There are 11 hidden switches. A switch that is on adds its own fixed numbers to the row, and there is some noise. The rows also spread widely along 12 directions, which tell nothing about the answers.
Some rows, each with its switches (1 for on, 0 for off) after it:
-0.65 -0.62 -0.15  2.21  2.16 -0.25  3.69 -0.08  1.43 -1.63  0.65  1.28 -0.08 -0.50  0.68  1.67  0.94  1.43  1.71 -0.31  1.48 -0.55  1.37  1.18  0.14 -2.54 -1.06  0.85  0.41 -0.05
1 0 0 0 0 1 1 0 0 1 1
 0.75  0.11 -0.62 -0.34  0.15 -0.81 -0.23  1.20 -0.68 -1.07 -0.11 -0.97  1.37 -0.35 -0.88 -0.11 -0.21  0.91  0.43 -0.87 -0.13 -1.21 -1.76 -0.14 -0.36 -1.32  0.63  0.53 -0.90 -1.30
1 0 1 0 1 0 1 0 0 1 0
-0.87 -0.14 -2.58 -1.73  0.22 -2.97 -0.09  1.37 -0.76 -0.22 -0.16 -2.31  1.79 -0.58  0.50 -1.34  0.64  1.78  0.31 -2.57 -0.19 -1.31 -2.31  2.26 -1.04 -1.51 -1.39 -0.63  0.69 -1.74
1 0 0 0 0 1 1 0 0 1 1
-1.06 -1.51 -0.86  0.79  2.54 -0.62  2.51  3.05 -0.03 -1.52  0.11 -0.21 -0.78 -0.64 -0.55 -1.33  0.54  0.00 -2.73  0.64  0.12 -2.34 -2.31  3.59  0.09 -0.65 -2.54 -0.20  1.95 -0.76
0 0 0 1 0 0 1 1 0 0 0
-0.48 -0.30  0.71 -0.19 -0.07  0.64  0.78  0.44 -0.49 -1.36 -0.76 -1.09 -1.44 -1.18 -0.38 -0.10 -1.93  0.42  1.25 -1.96  0.10 -0.89 -0.68  1.04 -1.74 -1.12 -0.32  1.29 -0.01 -0.74
1 1 0 1 1 1 1 1 0 1 0
-0.25  0.04  0.12 -0.44  3.25  0.45  1.58  2.02  0.99 -1.62  1.43 -1.22  1.67 -1.64  0.76 -0.83 -1.17 -1.31 -0.81 -1.22  0.95 -0.09  0.66  1.84 -2.53 -1.34 -1.16  1.55  2.23  0.65
1 1 0 0 1 0 1 0 1 0 1
 0.55  1.25 -0.66  0.40  2.01  0.41  0.14 -0.73 -0.19  0.20  1.08 -1.95  0.52 -1.79  1.69  0.33 -1.26  0.16  0.39 -1.22 -0.27  1.85  1.74  1.11 -2.42 -0.99  0.15  0.51  0.68  0.46
0 1 0 1 1 0 1 1 0 1 1
-0.09  0.85  1.09 -0.22  0.83  0.57  1.17 -0.16  0.93 -1.34  0.87 -0.45 -0.23 -0.78  0.64 -0.40 -1.33 -0.67  0.26  0.26  0.11  0.15  1.06  0.89 -1.40 -0.75 -0.42  1.62  1.07  1.07
0 0 1 0 1 0 0 0 0 0 0
-0.99  0.99 -0.63  0.97  3.04 -1.55  2.40 -1.39 -0.45  0.20  2.29 -1.10  2.53  0.60  2.11  1.49  0.99  3.04  0.42 -0.29 -1.12  0.20  1.88  1.84 -0.63 -0.06 -0.01 -0.54  0.12 -0.13
0 1 0 0 0 0 1 1 0 0 1
 1.20  1.74 -3.46  0.72  3.40  0.38  1.10  1.10  0.87  0.73  1.47 -1.21  1.23 -1.62 -0.13 -1.69 -1.33  0.24 -0.70  1.10  1.11  0.85  0.59  2.54 -1.68 -2.81 -3.15  2.68  1.06 -0.50
1 1 0 0 0 0 0 0 1 1 1
-0.39 -0.82  0.66  2.05  2.08  2.43  0.54  1.79 -0.41  0.34 -0.44 -0.45 -0.01 -0.77 -0.95  0.25 -2.27 -0.63 -0.66 -0.10  0.96 -0.61 -0.26  0.88 -2.22  0.20 -1.25  1.51 -0.17 -0.58
1 1 1 0 0 1 1 0 0 0 0
 0.90  1.07 -0.77  0.46 -0.26 -0.40  0.92 -1.32  0.66 -1.95 -0.45 -0.55 -0.67 -1.03  0.55 -1.01 -1.69 -0.15  0.76  0.90  1.07  0.62  0.32  1.22 -1.60 -2.56 -1.25  1.39  0.69 -0.44
0 1 1 0 0 1 1 0 0 0 0
-1.29 -0.46 -1.96 -0.13  3.00  0.52  0.17  1.89  0.54  2.76  1.80 -1.74  0.21 -0.79  0.33  0.02 -4.02  0.87  1.24 -2.25 -0.33 -0.75 -3.09  3.11 -3.57 -1.50 -5.57  1.29  0.31 -0.38
1 0 1 1 1 0 1 1 0 1 1
-2.47  0.55  0.38  1.05  1.27  1.23  2.99 -0.47 -1.51  0.64 -0.12 -0.99 -1.43  0.44 -0.33  0.22 -1.19  3.23  0.98 -0.55 -0.38 -1.72  1.56  2.59 -1.58 -0.32 -0.63  2.79 -0.87 -1.28
1 0 1 1 0 1 1 1 1 0 1
-0.89 -0.84 -1.60  1.46  3.00  1.07  1.80  2.60 -0.43  1.66  0.83 -0.61 -1.17 -0.47 -1.99 -0.49 -1.78  1.31 -1.58  0.47 -0.09 -1.98 -2.11  2.25 -0.22 -1.47 -2.96  1.20 -0.89 -0.65
0 1 1 0 1 1 1 1 0 1 0
-0.11  0.32 -0.80  0.06  0.68 -0.10  0.75  0.70  0.00 -0.27 -0.10 -0.45  0.15 -1.57 -0.86 -0.35 -1.40  1.20  0.86 -0.93  0.81 -0.40 -0.21  0.11 -0.73 -2.62 -0.30  2.00 -0.60 -0.50
1 0 1 1 1 1 1 1 0 0 1
 0.03  0.82 -1.11  2.67 -0.23  0.18  2.10 -0.62 -0.27 -1.48 -1.85 -0.17 -1.28 -0.70  0.27 -0.81 -0.09  1.55  0.55  0.56  0.98  0.13  0.84  1.82 -1.57 -1.58 -0.94  1.62  0.22 -1.63
1 0 0 0 1 1 0 1 1 0 0
 1.20 -0.46 -1.20  1.63  1.14  0.44  1.23  0.69 -0.75 -1.75 -0.57 -0.67 -0.72 -0.65  0.18  0.41  0.91  0.53 -0.01 -0.86  0.19 -0.81 -1.07  1.54 -0.39 -1.23 -0.28  0.16 -0.07 -2.08
1 0 1 1 0 0 1 0 0 1 1
-1.16  0.42 -0.71  0.38  2.15  0.45  2.04  0.15 -0.33  1.77  1.23  0.01 -1.87 -0.90 -0.73 -0.07 -1.65  1.87 -0.31  0.77  0.16 -0.91  1.35  0.88  0.49 -2.69 -0.86  1.52 -1.07  0.04
1 1 0 1 0 1 0 0 1 1 1
 2.12  0.41 -0.68  0.99  1.95  0.05  0.13  0.61 -0.98 -1.38  0.52 -0.28  0.77  0.03  0.25  0.10 -0.82  0.13 -0.50  1.11 -0.70 -0.61 -1.99  0.96 -0.37 -1.33 -0.50 -0.02 -0.39 -1.17
1 0 0 1 1 0 0 0 0 1 1
-0.58  0.06 -0.71  0.23  2.54  0.26  0.61  1.05  0.11  1.46  1.47 -0.15  1.57  0.21 -0.43  0.28 -1.09  1.27  0.16  0.16 -0.15 -0.82 -0.73  0.98 -0.41 -0.42 -1.79  1.07 -0.42 -0.19
1 0 0 0 0 0 0 0 0 0 1
 0.53  0.78  1.16  1.92  0.39 -0.49 -0.01 -3.18 -1.39  0.28  0.20  0.20 -1.27  0.51  2.15  1.67 -1.93  0.77  0.49  2.26 -1.09  0.80  1.03 -0.36 -0.82 -1.60  0.98 -1.77 -1.65 -0.05
0 0 0 1 0 1 1 0 1 1 0
-0.17 -0.46 -0.84  1.13  0.38 -0.50 -0.65  1.25 -0.37  0.74 -0.48 -0.38  1.24 -1.20 -0.61  0.53  0.02  0.55  0.02 -0.48  1.17  0.30  0.16 -1.27 -0.72 -1.26  0.97 -0.03 -0.91 -0.73
0 0 1 0 0 0 1 0 1 1 0
-1.71 -1.13  1.39  0.72  1.91  1.14  1.70  2.02 -1.75 -0.46  0.07 -0.76 -1.32  0.33  0.07 -0.29 -2.73  0.26 -1.06  0.28 -0.35 -2.44 -1.49  2.61 -2.29  0.12 -1.86  0.62  0.40 -1.05
0 1 1 1 0 1 0 0 1 1 1
-2.21 -0.31 -0.69  1.01  1.98  0.48  0.82  1.98  0.12  2.34  0.25 -1.13  0.49 -2.40  0.18 -0.39 -1.57  0.66 -0.73 -1.75  1.39  0.84  2.01  0.43 -2.62 -0.93 -0.92  1.12  0.55  0.51
0 1 1 0 1 1 0 1 1 0 1
 2.51  0.70 -3.12  2.08  1.01 -0.83 -0.59 -0.59 -0.66 -0.65 -1.10 -1.40  0.60 -1.74  1.60 -0.93 -0.64 -0.30 -0.61  0.02  0.80  2.13 -0.90  1.01 -2.50 -2.39 -1.49 -1.03  0.49 -2.00
1 1 0 0 0 0 1 1 1 0 1
-0.21  0.27  0.12 -1.83  1.94  1.34  0.12  0.38 -0.35  0.27  1.67 -2.14 -0.25 -0.12 -0.05 -0.68 -0.76 -0.55 -0.69 -0.97 -1.75 -0.56  0.11  1.38 -0.41  0.34 -0.45  0.87  0.31  0.45
0 0 0 0 0 1 0 0 1 0 0

New rows. What belongs after each?
 0.23  0.46 -0.51  0.01  0.93  1.18  1.18  1.01  0.12 -0.91 -0.16 -0.41 -0.03 -0.51 -1.53 -0.62 -2.55  0.66  1.82 -0.31  0.74 -1.24 -1.44  1.32 -1.62 -2.14 -2.02  3.44 -0.43 -0.86
1 0 1 0 0 1 1 1 0 1 1
-0.83  0.25 -1.53  0.01  0.82  0.02 -0.17  0.89  0.23  2.24  0.14 -1.03 -1.08 -2.31 -0.66 -0.72 -0.95  0.22 -1.09 -0.60  1.05  0.87  1.48 -0.41 -0.69 -2.12  0.21  0.62 -0.37  0.61
0 1 0 0 1 0 1 0 1 1 0
 0.59  0.18 -2.88 -0.51  0.30 -0.82  0.29 -0.59 -0.95  0.85  0.38 -1.46 -0.80  1.19 -1.17 -0.41 -1.51  2.87  1.35 -0.78 -1.73 -1.75 -4.47  2.15  0.01 -1.42 -3.47  0.25 -1.88 -2.68
1 1 0 0 0 0 1 1 0 0 0
-0.34  0.68 -0.77  0.32  0.82 -1.37  2.81 -0.27 -0.38 -1.75  0.35 -0.59 -1.86 -0.52  0.69 -0.92 -0.65  1.69 -0.37  0.66 -0.54 -1.23 -0.41  2.61 -0.61 -2.58 -1.36  0.45  0.53 -0.98
1 1 0 1 1 0 0 1 1 1 0
 0.62 -1.19 -3.14  1.82  1.68  0.42  0.18  2.16  1.19  1.00 -0.17 -0.40 -0.64 -2.28 -0.66 -0.09  0.64 -0.57 -0.60 -1.16  1.82  0.72 -0.69  0.32 -0.53 -2.55 -1.99 -0.04  0.27 -0.85
0 0 1 0 0 0 1 0 1 1 0
-1.36 -0.16  0.06  1.48  2.26 -0.06  1.66  0.69 -0.70  0.62  0.93 -0.60 -0.09  0.11  0.63  0.18 -2.29  1.62 -0.63  0.57 -0.54 -1.51 -0.91  2.76 -1.89 -0.49 -2.65  0.30  0.01 -0.80
1 1 1 1 1 1 0 0 0 0 0
-3.21  0.08  0.62  0.61  2.77  1.17  1.79  0.86  0.20  2.42  1.64 -1.23  1.00 -0.38  0.93  0.89 -1.35  1.64  0.46 -1.77  0.28  0.05  2.72  1.65 -2.80  1.04 -1.07  1.59  0.59  0.86
0 1 0 0 1 0 0 0 1 0 1
 0.31 -0.70 -1.73  2.19  2.00 -0.51  0.91  1.67  0.17  0.62  0.36  0.35 -0.03 -1.52 -0.77  0.54 -1.36  1.23 -0.41  0.26  0.95 -0.48 -1.65  0.37 -0.52 -2.87 -1.82  0.10 -0.90 -0.97
1 1 1 1 1 0 1 1 0 1 0
 0.78 -0.88 -0.06  0.64  1.81  1.02  1.32  2.86  0.90 -1.62  0.72  1.05  1.07 -0.25 -2.71  0.25 -1.12  0.12  0.41  0.94  1.22 -1.94 -2.15 -0.07  0.59 -1.55 -1.30  2.54 -0.57 -0.67
0 1 1 0 0 0 0 0 0 1 0
 0.40 -0.03 -0.88 -0.57  1.92  0.13  1.56  1.22 -0.01 -0.67  0.79 -0.80 -1.46 -1.29 -0.16 -1.07 -1.34 -0.42 -0.83 -0.18 -0.18 -0.87 -1.23  1.44 -0.59 -2.86 -1.59  0.86  0.38 -0.17
1 0 1 0 0 0 1 1 1 1 1
 0.51 -0.46  0.99  1.20 -0.81  0.77 -0.32  0.24 -0.46 -1.15 -1.57  0.59  0.12 -1.22 -0.50  1.03 -0.82  0.33  1.48 -1.00  1.53  0.33  0.45 -1.76 -0.85 -0.55  1.69  0.93 -0.74 -1.18
1 1 0 1 0 0 0 0 0 0 1
 0.51 -0.51 -0.22 -0.12 -1.18 -0.60  0.48  1.99 -0.79 -2.60 -1.78 -0.41 -0.62 -1.45 -1.66 -1.35 -0.91  0.23 -0.02 -0.52  0.96 -1.21 -1.88 -0.54 -0.62 -2.29  0.59  1.14 -0.44 -1.60
0 1 1 0 1 1 0 1 1 1 0
 0.49  0.25 -1.47 -0.81  1.88  0.06 -0.25  1.90  0.33  0.29  0.92 -1.09  1.93 -0.98 -0.96 -0.45 -2.19  0.28  1.08 -1.08  0.36 -0.57 -2.14  0.71 -1.70 -1.93 -2.17  2.02 -0.13 -0.56
1 0 1 0 0 0 1 1 0 1 1
 0.01  0.23  0.02 -0.59  0.68  0.95  0.26  0.25 -0.16 -0.24  0.53 -0.93 -0.84 -0.82 -0.93 -0.45 -2.38 -0.03  0.15  0.09  0.21 -0.50 -0.19  0.50 -1.12 -1.44 -0.48  1.88 -0.35 -0.37
0 1 1 1 0 0 1 0 1 0 0
 0.18  0.03 -1.31  0.34  1.30 -0.01 -0.37  0.72 -0.64  0.91  0.39 -1.89  0.33 -0.65  0.04 -0.10 -1.99  0.68  0.26 -1.38 -0.35 -0.45 -1.66  1.31 -2.06 -1.23 -1.78  0.18 -0.67 -1.03
1 1 1 0 1 1 1 0 0 1 0
-1.48  0.01  0.88 -0.73  0.66 -1.24  1.62 -0.99 -1.04 -0.09  0.34 -0.80 -2.44  0.19  1.72 -0.97 -1.43  0.14 -1.68  1.06 -1.16 -1.13 -0.39  2.25 -0.43 -1.04 -0.90 -1.43  0.67  0.61
0 0 0 0 0 1 1 0 0 0 1
-0.37  0.07 -0.72 -0.98  2.41 -0.54  0.76  1.08  0.83  0.58  2.16 -0.63  1.17 -1.93 -0.08  0.52 -2.29  0.71  1.12 -1.35  0.54  0.08  0.12 -0.27 -1.23 -3.31 -1.05  1.37 -0.26  0.46
1 1 1 1 0 0 1 1 1 1 1
-1.53  0.52  0.90  0.28  0.61  0.22  0.56  1.11 -0.93  0.06 -0.35 -0.74  1.15 -0.37 -0.41 -0.46 -3.48  0.92  0.92  0.18  0.86 -0.87 -0.29  1.22 -3.44 -0.29 -1.09  2.40  0.02 -0.35
0 1 1 0 0 0 1 1 0 1 1
 0.65 -0.53 -2.02  1.37  1.69  0.37 -0.06  1.21 -0.21  0.57 -0.43 -0.76  0.07 -2.00 -0.21 -0.21 -0.98 -0.25 -0.26 -0.75  1.24  1.03 -0.32 -0.02 -1.39 -2.30 -0.97  0.10 -0.14 -0.66
0 1 0 0 0 1 1 1 1 1 1
 0.22 -0.87 -1.16  2.29  1.43  0.33  1.12  1.61 -0.06 -0.46 -0.65  0.52  1.14 -0.02 -1.20  0.61 -1.94  1.59  1.40 -0.29  1.35 -0.95 -2.73  0.61 -1.86 -1.95 -2.48  1.42 -1.00 -2.13
1 1 0 0 1 0 1 1 1 0 1
-1.09 -1.08 -0.74  0.32  0.88  1.60 -0.42  2.55 -0.55  1.20 -0.87 -1.13 -0.14 -1.02 -2.05 -0.44 -0.95  0.46 -0.24 -1.48  0.51 -0.84 -1.14  0.58 -1.29  0.26 -0.80  1.75 -0.33 -1.08
0 0 0 1 0 0 1 1 1 0 0
 0.98 -0.41  0.31  1.22  1.96  2.27 -0.35  0.74  0.05  0.46  0.34 -0.17 -0.86 -0.76 -0.29 -0.05 -3.15 -1.66 -0.38  1.02 -0.18  0.46 -1.13  0.04 -1.70 -1.04 -2.02  0.69 -0.36  0.22
0 0 1 0 0 1 0 1 1 0 0
-1.43 -0.46  0.13  0.34  0.97 -0.67  0.55  2.19 -0.08  0.14 -0.41  0.07  1.79 -0.91 -0.44 -0.44 -1.33  0.86  0.01 -0.52  1.41 -0.87 -0.26  0.02 -1.56 -1.39 -0.54  1.16  0.15 -0.36
1 0 0 0 1 1 0 0 1 0 1
 0.65 -0.21  1.28 -0.25  0.39  0.70  0.47  1.40 -0.47 -2.78 -0.19 -1.00  0.13 -1.42 -0.21 -0.03 -1.12 -0.47  0.66 -1.79 -0.12 -0.71 -0.72  0.21 -1.72 -0.41  0.80  1.20  0.43 -0.76
1 1 1 1 1 0 0 1 0 1 0
-2.00 -0.78 -0.42 -0.53 -0.09 -0.80  0.58  1.84  0.14  0.75 -0.67 -0.20 -0.48 -1.09 -1.05 -0.64 -2.03  1.14  1.03 -1.42  1.14 -1.27 -1.67  0.50 -1.15 -2.08 -1.60  1.17 -0.29 -0.03
0 0 0 0 1 1 1 1 0 1 1
-0.57  0.98 -1.47  2.30 -0.03  1.17  1.46 -1.47 -0.76  1.83 -1.21 -0.19 -3.05 -0.21 -0.08 -0.65 -1.32  1.88  0.24  1.23  0.38  0.57  1.15  1.48 -1.02 -1.02 -1.51  1.59 -0.87 -1.06
0 0 0 0 0 0 0 1 1 0 1
 0.24 -0.51  0.77  0.49 -0.47  0.61  0.46  0.33 -1.22 -1.38 -1.45 -1.04 -1.69 -1.70  0.30  0.08 -1.09 -0.45  0.45 -2.03  0.49  0.11  0.08 -0.55 -1.95 -1.22  1.29  0.12 -0.27 -1.13
1 1 1 0 0 0 1 1 1 1 1
 1.05  0.42 -3.03  0.23 -0.55 -0.56 -1.40 -0.49 -0.24  0.94 -0.92 -1.89 -1.07 -1.90  1.24 -1.00 -0.26  0.01  0.17 -1.87  0.36  1.88 -0.63  0.54 -1.59 -1.90 -0.98 -0.79  0.27 -1.31
0 0 0 1 1 0 0 0 1 0 1
 2.21  0.76 -2.51 -1.45  1.12  0.11  0.68  0.91  1.01 -1.94  0.58 -1.31 -0.78 -2.47 -1.50 -1.92  0.56 -0.83 -0.75 -0.29  0.55  0.58  0.00  0.13  1.12 -3.67  0.28  1.79  0.51 -0.13
0 1 0 0 0 0 1 1 1 1 0
 0.99  0.63 -0.85 -1.43  1.05  0.60  0.82  1.79 -0.39 -1.73  0.26 -1.11  0.03 -1.16 -2.19 -1.85 -1.88  0.00 -0.18  0.20  0.36 -1.39 -1.50  0.84 -0.17 -2.46 -0.55  3.05 -0.25 -0.59
0 1 1 0 0 1 1 1 0 1 1
-0.38 -0.37 -0.29  1.01  1.38 -0.87  1.66  2.92 -0.32 -2.00 -0.42  0.76  2.68  0.11 -1.98 -0.60  1.68  1.52 -1.21  1.25  1.00 -2.33 -0.82  0.78  1.06 -0.21  0.52  1.51  0.15 -1.38
1 0 0 0 0 0 0 0 0 0 0
 0.24  0.58  0.06 -0.98 -1.18 -0.34  1.57 -0.46 -1.13 -1.68 -0.85  0.20 -2.46  1.32 -1.71 -1.35 -3.75  1.61  1.71  1.77 -0.21 -3.18 -3.78  1.44 -0.40 -3.54 -2.20  2.53 -1.80 -2.08
1 0 1 0 0 1 1 0 1 1 1
 0.03 -0.54 -1.51  1.71  1.78  2.51 -0.81  1.85  0.35  1.96 -0.44 -1.17  0.87 -1.66 -0.83  0.41 -1.72 -0.35  0.67 -2.13  1.82  1.23  0.21 -0.04 -3.00 -0.30 -1.36  1.82 -0.20 -0.69
0 1 0 0 1 0 1 0 1 0 1
